There are 4 ways to turn a row about zero (a turn may also mirror it). The second row of each pair is the first, turned, with some noise. The first 36 pairs use one turn. New pairs use 2 turns, one after the other, and a turn may come again.
Known pairs, each followed by its turns in order:
[  9 -19  -1  23 -14  20   0 -16]
[-19 -19 -13  27 -11  -8   4  -8] | S

[-22  -3  20  13  16  22  24 -25]
[-33 -10  13  21   3   9   7  35] | S

[ -8   4   5 -13 -19 -20 -13  17]
[ 15  13 -17  -4 -26  -8  -2  -3] | G

[  5   3 -13 -16  -1  -3  12  24]
[ 13 -17  -8  -5   4  22   2 -14] | H

[ -2   4  13   7 -23  -6  -5   2]
[-10   5 -14  -8 -20   0  -1  -3] | G

[  5  13  12  12  10 -10  -5  17]
[ -6  -6  -5 -26  14  -3   4  -2] | S

[-13  22   4  -7  17  21 -20 -17]
[ 22  31  17   6   3 -17  -1  -7] | H

[ 14 -21   9   1 -24   4  -2  19]
[ 19  23  -8  16   3 -20  -4   8] | Y

[  9 -13 -24  -3  13 -18   4 -23]
[ -6   5   3   6 -10  17 -34  13] | H

[  6 -16 -16 -23  21 -11   5  -5]
[  9  -4  12   7  -9  32 -17   6] | H

[-22 -11   5  -4 -19 -19  -8 -11]
[ -5   7  31   8  -1   4  -9 -21] | S

[-21  -1 -25   4  22 -21  -9  17]
[ 32  -7 -14 -12 -15  10 -13  21] | H

[-12  -9   1  22  20  -3  -1  20]
[  1 -16  11  21 -15   9 -17  13] | Y

[-16  18  22  24  20 -25 -21  24]
[  1  -5 -36   5  -6 -14 -31  36] | G

[ 8  6  2 -1 20 -3  2  2]
[ -3   6 -11 -13  -1   4  -2  11] | S

[ 16   4  22   6   4 -22 -20 -21]
[-18  16 -19  11   4   3 -30 -13] | G

[ -6  23 -24 -17  18   4   6   8]
[-11 -25  26  -7  19  -1   5 -11] | Y

[-25 -11  -4   2  -1 -11  -1 -20]
[  0   1  -2  14 -26 -13 -11  14] | H

[ 16 -16   9   6 -11  16 -16  10]
[ 19  23   3   7 -12 -12   5  11] | Y

[-13   9  18  -6  -4  -4  -2  23]
[-3 -2  0 12 20  2 -4 24] | Y

[ 11 -12   5   8  19 -12 -12   1]
[ -9  13  11   1 -18  -1 -14   3] | Y

[-5 10 13 -8 -8  0 18 19]
[  6  -2  14  -4 -25  -4  -5  14] | G

[ -4  -5 -21 -20   2 -23  -5 -25]
[  4  27   5  10 -13  17 -26 -11] | S

[ -3 -22 -19  -9  10   0 -19  10]
[  4  29  -9   4  -9 -12  11 -10] | S

[-13 -21 -12 -15   1  -9  -7 -19]
[  3   1   1  28 -16   7 -11  13] | H

[-24  21  17   0   1  14  11  -7]
[ -3   0  14 -30  -4   1 -15  19] | G

[ 19  -1  14 -11  17  -9 -11  11]
[  2  15  -2  26  -2 -15 -14   3] | G

[ -3  24  12  15   7  -2 -25  14]
[ -8  -4  -2 -23  23 -25  -7  -3] | S

[-24   4   7  19   4  24 -23  -8]
[  7  -3   3   6 -20  26  25  16] | Y

[ 2 -8 18 18 -1 25 12 -1]
[-17 -26  -1   9  -2  -5  19  13] | S

[  9 -25   0  -2 -11  -8  16 -12]
[-24 -16   2  14  -7   6 -10   4] | H

[  1  21 -16  -4  -2  10  14 -13]
[  1   6  -2   0   1  -7 -21 -25] | H

[ -9  16   9 -14 -22 -20  13 -17]
[-11   2 -29 -12  27   8   1  -6] | Y

[ -4   1  -9  18 -10 -16   7  17]
[  2 -23 -15   3 -19   0   1   3] | G

[ 22   3  -1 -14 -14  13   6 -11]
[-11   8  22   1  -4  -7   6 -21] | G

[-11  -6  13   2 -21  21   6 -17]
[ 10  -1 -26  -3  -6   3  28   5] | Y

New pairs. What belongs after each?
[  0  -7 -22   3   4  14  25  23]
[ 0 21 -4 23 24 12 14 -7] | H G

[ 8  6 -6 -9 -5 23 -3  7]
[-15  -5 -15  -5   9  -2 -15   7] | G Y

[ -5  19  18  23 -20  10  -5  13]
[ 30 -15   9   7  -3  15 -19 -12] | H G

[-20 -21  -4   3  -8 -24  23 -11]
[ -3  -6  10  23  35  -7  -3 -13] | G H

[  9 -21  11  23 -15  -6   6   2]
[ 26  -3 -10   0  -4  17  13  18] | H G

[ 14 -15  15  10  10  21  17 -10]
[  7  -1   7  20  10   6  27 -15] | S S

[ 24   0  23   7  19 -17   6  -5]
[ 20  -6  -6  33  -3   2   3 -12] | S H

[ 20 -23 -12 -19   3  20 -10  22]
[-13 -17   8 -28   7  24 -14 -14] | Y S

[  7 -14 -16   8 -13 -17   5 -12]
[ 11  -2 -21 -13   7  -7  19   4] | H G

[-10  11 -19   2 -14  12 -24 -21]
[-24   6 -11 -14  15  -9 -18 -22] | S S

[ -8  -3 -25  -9  16   8  21   9]
[-19 -12  23  -6  12  13  10  10] | G H

[-1 20 10 20 16 -7  2  7]
[13 -2  0 16 18  2 22  6] | Y H

[ 16   5   4   0 -17  -4 -18 -12]
[ -8   7   6   5 -13  -7 -16 -21] | S S

[ -2  21  -8   1   0  22 -15   1]
[-10  12  28  14 -10   4  -2  12] | Y G

[ 24   2   0 -20  -2  -6 -22   7]
[  3   7   2  -5  -6 -12 -36   9] | Y G

[ 14  15   2  15 -13  15  -8  18]
[-12   8  10  27  -6 -18  -1  -1] | Y G

[ 15  -5   5 -23  13  -9 -13   8]
[-10 -12 -16 -12  15   0 -19  -8] | G S

[  5 -10 -22   7 -15   7  24   5]
[-11   4  18   3  -7  30  12   4] | G G

[ 23 -26  -3  21 -20   2 -25  24]
[-18   1 -28  -8  -5   5  -4 -45] | S Y

[ 23   8  -4  -7  25  24   1 -21]
[-17  13 -27  -1  24 -17   8   2] | Y Y

[ -9  25  18 -19 -16  -1   1  17]
[ 1 27 -6 -4 37  3 -3  1] | G Y

[ -7 -18  11  13   5   4  19  12]
[ 16  15   2  19  -3   6 -12 -12] | Y Y

[-11  20   6   0 -12 -25  10  -9]
[ -8 -11  26   5 -11   0  21  -8] | Y Y

[ 14   1  -8   7  18   2 -25  -3]
[ -1  -5  25 -11   8  -4  -9  18] | H Y

[  6  15   8 -23  15 -17 -10  10]
[ 12  24  13   1  -8 -24  -8 -12] | S G

[ 2 18  0 -8  1 22  5  6]
[  2   3  -2 -13 -14  15  14   4] | Y S

[  5 -21 -14  12  20   2 -23   6]
[  6 -33   0  16  17   4  -1  11] | G G

[ -1  14  23  20  -3 -13  -5  11]
[ 16  -2 -24 -13  -9  -9  17  -4] | G G

[ 14 -13   2   0 -10 -22 -22 -18]
[  4 -11   6 -12  -8  25  15 -23] | G Y

[ 20 -19 -18  18  17  -2 -24   0]
[ -2 -13   0   2  16  23   6 -36] | S Y

[ -8  18  -3  21 -14  18  15 -10]
[ -3  -2   8  21 -33   0 -15   4] | S Y

[  2   6  -7 -23  21   1 -16   1]
[ -3  20   5 -23   2  14  -2  10] | G H

[ 19 -14 -19  -5   1   8 -11 -15]
[ -4   5 -25 -23  13   7   1  -5] | Y Y

[ 13   5  15  21 -10  20   1 -10]
[ 18  -8  -2   7 -28 -14  11  -1] | G H

[  9 -25 -19   6  18 -24  -3   2]
[ 14  -1  -1  26  13   0 -22  20] | S S

[ -2   6  10 -16  21 -20  -8 -14]
[ 21   1  -9 -15  19   3  10  18] | H Y

[-22  17  -4  20   2  12   7 -19]
[ -3 -25   9  26  18  -3  -7 -12] | Y H

[-19 -11   4  -7 -23   3  -1  -5]
[ -2 -30   7  -1   8   2   2   0] | Y G

[  7  -8 -26 -14  13  17 -24 -22]
[-30   5  11   4 -24 -15   8 -24] | Y H

[ 17  10  12  15 -15  19   9  12]
[  7  15  17  -8   8 -24 -18  -5] | Y Y

[-23 -17  20 -14 -10 -11 -12 -10]
[ 5  3 -2 17 39  4  6  8] | Y S

[  3  21  -3 -19  23  24  -5  -5]
[  1  16  16 -21 -14  17  18  16] | G H

[ 19   7   5   5   3   6 -16   0]
[  1   6  -2 -12  10   1  -2  21] | H S

[ 26 -18  11 -23 -17  10   7  20]
[-28  -3 -12 -23 -11 -25   8 -17] | G H

[-15  20  -9 -25  22   1 -18   5]
[ 24  11   5 -39   5  -8  -3  -1] | H Y

[  1  -4  22 -11   7 -24  -5  16]
[11 26 25 -9 -6  1 -9 -5] | S G

[ -7  -1 -23  14  23 -12  -1  24]
[ -7 -31  16 -21   6   1  -1 -14] | S Y

